Each new row is followed by what is left after taking away its nearest point in the smallest flat space through zero that holds the last named rows.

q298 (4 x 16):
+0.27  -4.45  -1.28  +1.71  -1.30  -1.95  -0.37  +0.39  -2.73  +1.02  -2.61  +1.35  +0.24  +2.23  +1.09  -4.82
-2.90  +4.48  +0.74  +1.96  -1.10  +1.19  +1.45  -3.72  -1.15  +1.09  +1.83  +2.95  +1.47  -3.00  +2.27  -1.88
+0.03  -1.35  +2.33  +3.39  +3.35  -5.59  +1.12  -1.10  +0.98  +0.74  -0.42  +2.87  +5.89  -7.39  +1.50  +0.40
+1.77  +4.47  +2.20  -0.16  -1.03  -0.99  +1.03  -2.31  +0.13  +0.13  -1.16  -0.67  +4.88  -1.05  +0.80  -4.16
New rows:
+1.24  +0.17  +0.31  +0.45  +1.20  -2.13  +0.38  -2.16  -1.47  -1.49  -0.03  -0.96  -0.26  +4.35  +1.21  -0.66 -> +0.41  +0.48  +0.46  +0.83  +1.97  -2.06  +0.56  -2.35  -0.98  -1.49  +0.94  -0.33  -0.47  +2.81  +1.30  +1.04
+1.34  -5.05  +2.53  -0.95  +0.04  -1.56  +0.22  +0.10  -1.12  -2.03  +0.46  +0.01  -3.21  +4.02  -3.07  +1.37 -> +0.39  -1.14  +3.79  -0.19  -0.30  -1.24  +1.28  -2.34  -1.08  -1.63  +1.45  +1.14  -1.00  +1.54  -1.92  +0.33
+5.17  -4.57  +1.84  +1.50  +3.01  +3.56  +3.37  -1.33  -2.33  +0.97  -1.62  -6.18  +0.29  +0.81  -0.39  +0.59 -> +2.90  -2.82  +1.74  +2.66  +2.64  +4.67  +4.00  -3.01  -2.97  +1.56  -0.07  -4.26  -0.16  -0.80  +0.74  +0.74
-0.11  +3.27  +0.78  -2.64  -1.40  -2.21  +1.78  +2.70  +3.87  +4.38  +3.48  +1.86  +2.71  +2.92  +2.20  -0.23 -> -0.62  +0.80  -0.08  -2.06  -1.14  -2.59  +1.42  +3.49  +3.32  +4.58  +3.30  +2.50  +1.47  +3.34  +2.23  +0.18

q749, 4 rows:
-2.52  -2.05  +1.59  -3.49  +4.29  -2.84  +2.45  +1.31  -3.12  -5.51  +4.75  -0.85  +0.74  -0.69  -5.61  +1.35
-0.53  +1.46  +1.22  +1.75  -0.86  -1.37  +8.82  -4.29  -3.45  +1.64  +1.54  +2.21  -1.22  -2.79  -8.07  +1.87
-1.10  +4.75  -4.29  -0.42  -3.37  -6.30  +4.60  -5.77  -1.56  -1.81  +3.53  -2.05  -0.95  -3.06  -7.86  -1.57
+3.46  +2.15  +0.49  -4.53  +7.01  -1.71  +5.84  -5.89  -1.04  -2.64  +4.97  -5.12  +4.30  -1.45  -5.44  +1.26
New rows:
-4.04  +2.72  -2.15  -0.78  +0.52  -0.07  +0.43  +0.63  +1.59  +0.14  +0.99  +1.64  -0.77  -3.24  -4.36  +0.81 -> -2.51  +2.25  -1.43  -0.95  +1.86  +1.91  -0.89  +1.04  +2.75  +1.13  -0.09  +1.16  +0.24  -2.36  -1.53  +0.99
-2.18  +2.68  -2.63  -3.09  +4.29  -1.68  -1.03  +2.57  -1.61  -1.01  +1.36  -2.83  +2.30  -3.23  +2.68  +1.06 -> -2.37  +2.78  -1.96  -0.51  +1.96  -0.47  +0.74  +2.19  -2.07  +1.80  -0.48  -0.33  +0.84  -3.67  +2.35  +1.58
+0.48  +0.61  +0.14  +3.04  +0.66  -5.91  +4.41  +2.21  +0.78  +3.10  -0.65  +1.74  -4.35  +0.97  -2.38  -3.48 -> +1.86  -0.02  +0.57  +1.34  +3.39  -4.83  +2.35  +2.90  +1.94  +2.24  -0.45  -0.05  -2.60  +2.00  +0.16  -3.50
+1.10  -0.92  +3.96  +0.98  +0.23  +2.19  -4.44  -1.57  -3.03  -2.10  +3.20  +0.42  -5.32  -0.40  -1.92  +3.42 -> +2.40  +0.69  +2.60  +1.11  -0.55  +2.04  -4.92  -3.26  -1.87  -1.20  +2.73  -0.78  -4.87  -0.48  -0.96  +2.62
+2.73  -0.11  +2.71  -0.35  -0.10  +5.33  -2.08  -4.36  -3.64  +1.93  -3.09  -1.22  -3.28  -4.62  -0.01  +3.69 -> +0.83  -0.25  +1.17  -1.69  -0.71  +2.83  -4.32  -2.93  -3.79  -1.06  -1.58  -2.17  -3.71  -4.54  -0.61  +2.61
-2.73  -1.32  +2.46  -2.56  -0.64  +1.95  -0.73  +2.67  -4.94  -1.25  -0.35  +1.62  +1.18  +0.61  +1.58  -3.45 -> -0.96  +0.96  +1.14  -2.30  -1.28  +1.61  +0.54  -0.43  -4.15  +0.12  -0.48  +0.31  +1.80  -0.01  +1.19  -3.98

q118 (4 x 16):
+3.17  +1.07  -3.85  +0.85  -0.60  +3.70  +1.91  -0.33  +1.38  +4.71  -2.66  -3.34  +1.17  -0.92  -3.33  -1.21
-2.49  -1.01  -2.51  +0.48  +2.64  +0.25  -0.12  -2.73  +4.00  +3.13  -2.69  -0.39  +2.70  +1.21  +0.97  +5.08
+2.23  -3.52  -1.40  -0.08  -4.97  +1.47  +4.09  +3.88  -3.72  +2.91  -0.02  +0.29  -2.40  -3.41  -3.02  +2.62
-6.32  -1.01  +0.15  +3.33  +3.11  +2.76  +1.00  -2.28  -2.47  +2.74  +0.78  +4.76  +2.71  -0.18  +1.28  -0.46
New rows:
+2.98  +1.94  +0.18  -2.22  -2.86  +2.20  +2.12  +2.25  -4.44  +4.37  -3.05  +3.52  -0.53  +3.60  +1.08  +3.45 -> +2.52  +3.78  +1.18  -2.43  -0.97  +1.28  +0.11  +0.85  -3.02  +2.41  -2.74  +3.21  +0.13  +5.10  +2.37  +1.65
+1.61  -1.60  +1.86  -0.87  -5.34  +2.58  +3.26  +0.01  +6.92  +0.91  -2.19  +0.08  -3.41  -0.99  -2.58  +2.07 -> -1.16  -0.34  +3.65  +0.31  -3.06  +2.82  +2.00  -1.41  +5.76  -0.56  -0.68  +2.31  -2.43  -0.13  -1.02  -0.97
-1.27  -1.87  +0.21  -1.79  +0.43  +0.76  -1.52  -2.01  -3.75  -2.68  +3.36  +0.19  -1.40  +2.82  -1.10  +0.64 -> -0.15  -1.51  -1.40  -1.72  +0.50  +1.73  -1.10  -2.44  -2.40  -0.98  +2.02  -1.35  -0.78  +2.80  -2.06  +1.01
-2.39  -2.15  +0.63  +1.62  +0.47  -2.64  -1.32  +1.18  -4.75  +0.98  -3.81  -4.70  -2.10  -5.19  -3.52  -3.90 -> -3.71  -2.24  +0.71  +1.20  +1.98  -3.99  -2.51  -0.10  -2.63  +0.39  -4.36  -4.67  -1.29  -3.99  -2.06  -1.79

q394:
+0.04  +4.86  +2.17  -6.02  +5.29  -2.57  +0.23  +2.84  +0.97  -8.45  +6.69  -6.97  +4.42  -3.86  -8.41  +0.30
-2.23  +0.29  -4.03  -3.99  -4.64  +0.24  +0.91  -1.67  -2.07  -4.93  +3.83  -3.38  +1.62  -2.64  -6.54  +1.42
+0.83  -4.66  -4.68  -0.97  -1.69  -3.37  +1.71  +5.73  +1.57  -6.29  +2.58  -6.86  +0.33  -3.33  -3.59  +1.84
-3.95  -0.54  -6.59  -4.66  -0.42  -4.21  -0.64  +3.00  -6.09  -8.60  +5.51  -0.70  +5.88  +6.68  -5.45  +3.42
New rows:
-3.50  +3.24  -1.94  -4.22  +1.61  -1.58  +0.08  -0.37  +0.85  +3.28  -2.74  -1.62  -2.54  +3.09  -3.63  -0.40 -> -2.77  +1.75  -2.32  -3.21  +1.33  -1.91  +0.42  +0.75  +1.82  +3.58  -3.45  -2.31  -3.40  +2.39  -2.73  -0.38
+4.23  -3.11  +3.37  -1.07  +4.03  +2.52  +0.93  +1.48  +2.22  -2.61  +2.62  +0.09  -1.56  +3.84  -2.96  +3.13 -> +3.50  -3.52  +2.27  -0.81  +0.93  +4.08  +1.12  -0.97  +1.44  -1.12  +1.84  +1.23  -2.52  +3.40  -2.84  +3.13
-2.74  +2.90  +1.14  -0.47  -4.27  -3.12  +0.32  -1.92  +0.71  -4.21  -1.76  -3.57  +1.93  -1.24  +1.47  +1.37 -> -2.28  +2.70  +2.02  +0.70  -3.04  -3.27  -0.02  -1.45  +0.97  -2.79  -2.89  -2.25  +1.59  +0.08  +3.49  +1.08
+0.59  +0.02  +3.82  -3.28  -1.11  +1.77  -1.97  -3.68  -0.85  +3.18  +0.03  -1.57  +0.20  -3.77  -1.41  -2.72 -> +0.50  -2.72  +1.43  -2.33  -0.28  -0.71  -2.16  -0.16  -1.76  +1.69  -0.07  -1.24  +1.02  -0.28  +0.08  -1.56
+1.00  -3.95  +2.05  +2.97  +0.01  +2.43  +2.33  -1.99  -3.41  +4.18  +2.10  -1.36  +2.77  -1.17  -3.04  +1.01 -> +1.18  -4.03  +2.23  +3.03  +1.47  +1.50  +2.12  -0.66  -3.42  +3.55  +2.32  -1.41  +3.35  -0.13  -2.70  +1.16

q563:
-2.64  -6.48  -4.27  -3.19  -1.89  +5.85  +0.27  +3.24  +3.26  -1.55  -2.57  -1.89  +0.36  +5.14  +2.77  +1.14
-5.02  -3.10  -0.28  -4.14  +2.43  +1.41  +4.65  -0.06  -0.08  -2.02  +5.44  +0.96  -1.14  +8.64  +1.45  +4.40
-6.11  +1.26  -5.18  -3.30  +2.74  -1.45  +2.87  -8.83  +3.54  -5.31  -0.62  -1.02  -3.58  +3.28  +1.27  -1.64
-0.48  -4.87  +0.90  +0.79  -0.92  -2.71  +4.81  -2.21  +5.32  -0.62  -3.73  -1.54  +0.92  +3.87  +4.32  +5.11
New rows:
+1.84  +1.94  +2.49  +4.05  -0.90  +1.82  +2.13  -4.87  -2.70  +2.04  -3.71  +3.32  -0.02  -1.54  +1.71  -2.59 -> +0.23  +0.14  +1.46  +2.14  -0.74  +4.32  +2.47  -3.09  -3.01  +1.52  -2.20  +3.42  -0.17  +1.32  +2.01  -1.86
-3.31  +4.74  +1.59  +1.95  -2.09  -0.75  +0.29  -0.11  -2.24  +2.00  -0.15  -0.63  -1.45  -1.51  +0.20  +1.53 -> -3.94  +2.93  +0.39  +1.19  -2.70  +0.76  +0.34  +0.68  -1.17  +1.58  -1.15  -1.24  -1.32  -0.25  +1.04  +1.81
+4.29  +5.08  +1.13  -1.09  -1.50  +0.30  +2.16  -1.70  +0.36  +3.06  +0.44  -4.86  -0.38  -0.69  +3.10  -4.76 -> +3.27  +3.42  +1.02  -2.24  -1.36  +1.56  +3.06  -0.43  +0.34  +2.87  +1.63  -4.73  -0.29  +1.81  +3.64  -3.39
+3.28  -1.88  +0.38  +0.87  -1.94  -2.27  +0.15  +2.05  -1.27  +1.74  +2.34  -1.06  +1.30  +4.44  +0.60  -1.74 -> +2.45  -0.67  -1.21  +0.55  -1.57  -2.57  -0.30  -0.18  -0.65  +0.62  +1.44  -1.43  +0.42  +3.56  +0.37  -3.43
-2.69  +6.10  -1.63  -0.57  +1.45  -2.24  +1.53  -0.50  +5.94  +1.50  +1.82  -0.31  +0.47  +4.15  +4.05  +0.14 -> -0.74  +5.98  -1.18  +0.20  +0.21  -0.56  -0.73  +2.74  +4.67  +3.01  +1.36  -0.25  +1.46  +2.21  +3.22  -0.82

q32 (4 x 16):
+3.06  -2.07  -0.86  -1.31  +1.59  -3.49  +2.03  +2.42  +4.65  +4.08  -3.35  -1.57  +1.02  +2.08  +3.39  -4.84
-4.39  +2.93  +2.22  +0.31  +5.44  -1.72  +4.89  -1.51  +1.29  +1.56  +6.10  -4.03  +3.04  +1.59  +1.69  -1.45
-3.95  -0.17  +2.64  +0.78  +0.16  +0.28  +4.15  -4.29  +2.12  -4.31  +1.10  -4.08  +1.68  +0.27  +5.41  -2.41
+2.46  -1.07  -4.16  -0.85  -1.32  -0.12  +8.83  -4.20  -0.23  -2.19  +1.39  -4.81  -1.36  +3.57  -2.15  -2.46
New rows:
+0.66  -1.10  -4.47  -1.51  -1.02  +4.01  +2.32  -2.05  -2.85  -2.63  -0.29  +0.03  +3.49  -0.98  +0.23  -1.30 -> +0.06  -0.44  -3.17  -1.54  +0.97  +2.92  +0.25  +0.16  -1.91  -0.05  -0.16  +1.04  +4.58  -1.43  +1.12  -1.37
-2.68  -0.25  -1.60  -0.63  -0.74  -2.34  -4.70  -2.20  +4.02  +0.67  -2.51  -0.06  -3.37  -1.80  -1.11  +2.36 -> -2.91  +0.26  -2.14  -0.78  +0.21  -2.73  -2.18  -3.07  +4.02  +0.89  -0.86  -1.59  -3.10  -0.77  -1.67  +1.81
-2.14  -3.56  +0.63  +3.96  +1.93  +4.29  +1.61  +0.75  -1.38  +2.89  +2.92  -3.78  -0.17  +0.65  -2.71  +4.54 -> -0.88  -5.30  +0.78  +3.72  +0.65  +3.81  +0.60  +1.44  +0.41  +2.75  -0.39  -3.41  -0.30  +0.42  -0.32  +2.99
+1.18  +2.50  +2.05  +3.20  +1.05  -1.61  +1.10  +2.88  +0.79  +1.57  +0.20  +0.47  +6.03  -1.23  -1.92  +1.84 -> +2.05  +1.22  +1.18  +3.21  -1.34  -0.71  +2.07  +1.25  +0.62  -0.93  -1.38  -0.04  +5.02  -1.16  -1.60  +1.46
+6.48  -0.86  +0.30  -0.73  -1.41  -4.85  +1.82  -2.24  +1.90  +0.76  +0.11  -0.13  +5.37  +0.09  -1.34  +0.79 -> +4.33  -0.03  +1.93  -0.01  -1.60  -3.70  -0.04  -2.80  +0.89  -0.76  +1.00  +0.71  +5.64  -1.29  -0.97  +2.40
+3.70  -2.83  +2.51  -1.96  +1.36  +0.43  -2.33  -5.46  +1.90  +2.30  -2.96  +7.07  -4.91  -6.44  +3.47  +0.01 -> +2.75  -1.18  +1.68  -2.06  +3.50  +0.04  +1.71  -6.90  +1.03  +2.89  +1.10  +4.75  -4.42  -4.84  +1.43  +0.00

q419, 4 rows:
-2.95  -0.45  -1.12  -1.82  -1.24  +2.41  -3.87  -3.76  +2.30  -0.75  -1.79  -0.38  -1.37  +0.40  +2.60  -4.32
-6.29  -2.64  -2.62  +3.70  -0.76  -2.67  -2.65  -1.02  +1.75  +1.60  -0.63  +2.22  -1.77  -0.45  -3.37  +3.55
+2.17  -1.57  +1.53  +3.32  -4.48  -1.01  -3.56  -1.39  +0.48  -0.42  -0.86  +1.29  -3.63  -1.42  +6.13  +2.86
-2.52  -1.54  -6.28  -2.98  -1.27  -2.12  +3.70  -1.70  +5.15  +2.59  -5.30  +1.65  -0.06  +0.04  -3.78  +2.29
New rows:
+3.95  +0.70  +3.89  +3.03  -0.46  -1.21  +1.27  +2.47  +1.71  +1.57  -1.26  +0.39  -2.03  -2.04  +0.99  -1.90 -> +0.73  +0.46  +2.44  +2.32  +0.55  -0.79  +0.61  +1.58  +2.61  +1.86  -1.59  +0.37  -1.63  -1.54  -1.17  -3.32
-2.16  +3.12  -4.09  +3.61  +4.15  +3.28  -3.81  -3.78  +0.59  -3.14  -1.17  +2.00  +3.49  -0.78  +0.05  +1.50 -> +1.39  +3.62  -3.57  +3.05  +3.57  +2.74  -1.44  -2.66  +0.22  -3.05  -1.55  +1.93  +3.80  -1.09  +1.09  +2.90
-3.46  +2.29  -1.00  +0.88  +0.77  -2.85  +2.29  -1.17  -2.24  +3.19  -2.09  -0.97  -2.23  +1.71  +4.03  +3.47 -> -3.39  +3.11  -0.27  -0.13  +1.91  -1.59  +2.19  -1.08  -2.98  +2.58  -1.27  -1.84  -1.40  +2.15  +3.96  +1.34

q863 (4 x 16):
-0.76  +0.08  -5.19  +1.48  +0.07  -0.16  -2.26  +3.25  -3.17  +1.06  -0.86  +1.95  +1.89  +2.35  +2.01  -4.80
+3.91  +1.16  +0.65  +0.82  +0.29  -3.57  +1.05  -0.41  -0.02  -1.37  +3.14  +7.95  -0.48  -2.62  +3.60  +1.98
+2.14  -5.11  +0.87  -3.51  +0.02  -1.75  +1.60  +4.00  +3.38  +2.99  -0.27  -4.81  +2.07  +1.58  +0.37  -0.08
+3.09  +0.39  -1.00  +4.67  -1.49  +1.03  +0.95  +1.49  -1.98  -2.43  -1.15  -1.90  -0.99  -1.50  +4.18  +1.97
New rows:
+2.87  -0.67  +4.49  -0.63  +1.79  +0.83  -1.84  -0.83  -1.69  -2.26  -1.63  +0.28  +2.25  +4.42  -0.27  +0.29 -> +2.87  -0.44  +4.08  -0.29  +1.77  +0.83  -2.03  -0.73  -2.08  -2.37  -1.64  +0.72  +2.28  +4.45  +0.01  +0.02
+3.82  +0.41  +0.29  -1.45  +1.10  -4.48  +0.78  +4.20  +0.04  -4.87  -1.05  +3.53  +3.57  -0.19  -0.23  -2.47 -> +1.47  +1.46  +1.36  -0.92  +0.80  -1.83  +0.53  +2.10  -0.11  -5.64  -2.46  -0.03  +2.43  -0.20  -2.70  -1.73
-0.50  -0.31  +2.10  +2.45  -0.11  -1.18  -4.72  -3.27  +0.46  -0.77  +0.82  +0.81  -1.84  -1.14  -0.13  +2.53 -> -0.22  -1.96  +0.77  +1.73  -0.09  -1.65  -4.94  -1.00  +0.58  +0.57  +0.35  -0.43  -0.58  +0.19  +0.44  +0.96
+0.11  +3.53  -0.78  +0.72  +0.33  +2.42  +0.27  -4.76  -1.22  +3.02  +0.20  +5.10  +0.32  +2.56  +0.40  +0.51 -> +1.71  +0.98  -0.30  +0.29  -0.20  +2.41  +1.43  -2.54  +0.08  +3.78  -0.67  +0.83  +0.91  +2.99  +1.28  +1.28

q95 (4 x 16):
+0.37  +1.93  -1.59  -0.48  +0.18  +2.47  -0.11  +5.66  +4.21  -0.84  -0.04  -2.26  +1.46  -2.50  -2.17  +0.54
+0.73  +0.69  +2.87  +0.42  -2.17  +4.05  -1.66  -1.04  -0.50  +0.59  -1.05  +1.58  +2.31  +4.73  +0.39  +1.34
+0.64  -2.32  -3.10  -1.86  -2.34  -3.84  -4.70  -6.26  -1.16  -1.28  -3.03  -1.59  +1.25  -0.91  -1.20  -7.13
-1.54  +0.32  -2.32  -2.93  +0.40  +0.21  -5.65  -0.58  -3.55  -0.60  +0.05  -0.53  -1.87  +5.74  -0.10  -0.90
New rows:
-2.18  +3.11  -3.30  +4.17  +0.05  +0.48  +1.50  -2.81  +2.63  -2.47  +2.26  -0.14  -0.19  +5.06  -1.70  +3.11 -> -1.85  +2.54  -3.94  +4.23  -0.25  -0.79  +1.71  -3.73  +3.21  -2.73  +1.74  -0.65  +0.17  +3.18  -2.05  +1.61
+0.65  +0.86  +0.26  +0.09  +2.60  -5.31  +0.05  -1.92  +0.02  -1.78  -0.80  -4.43  +0.81  -1.68  -1.20  +1.04 -> +0.84  +1.64  +1.83  +0.34  +1.92  -2.69  -0.44  -1.26  -0.04  -1.40  -0.88  -3.61  +1.71  +0.92  -0.97  +2.65
+0.03  -2.94  -1.42  -2.61  +0.23  +1.17  -2.39  +0.23  +3.40  -0.73  +3.28  -0.24  +0.01  +0.09  +0.39  -0.77 -> +0.20  -3.32  -0.03  -1.71  +0.18  +1.00  -0.94  -0.83  +2.90  -0.21  +3.50  +0.78  -0.04  +0.11  +1.19  -0.01
+0.40  +2.13  +3.22  +0.06  -0.54  -0.43  +3.20  -1.00  +1.01  +0.73  +2.04  -0.10  +0.86  -1.33  -2.58  -0.48 -> -0.27  +2.28  +1.85  -1.25  -0.20  -0.63  +0.94  -0.89  -0.16  +0.36  +2.11  -0.63  -0.01  +0.43  -2.81  -1.06
+0.45  -1.18  +1.07  -3.71  +3.71  +0.37  -0.38  +2.41  -0.59  -1.05  -3.09  -0.81  -2.29  +0.80  +0.92  -0.62 -> +1.23  -1.58  +2.38  -2.74  +2.72  +0.61  +0.66  +1.08  +0.04  -0.77  -3.74  -0.22  -1.02  +0.03  +1.10  -0.89
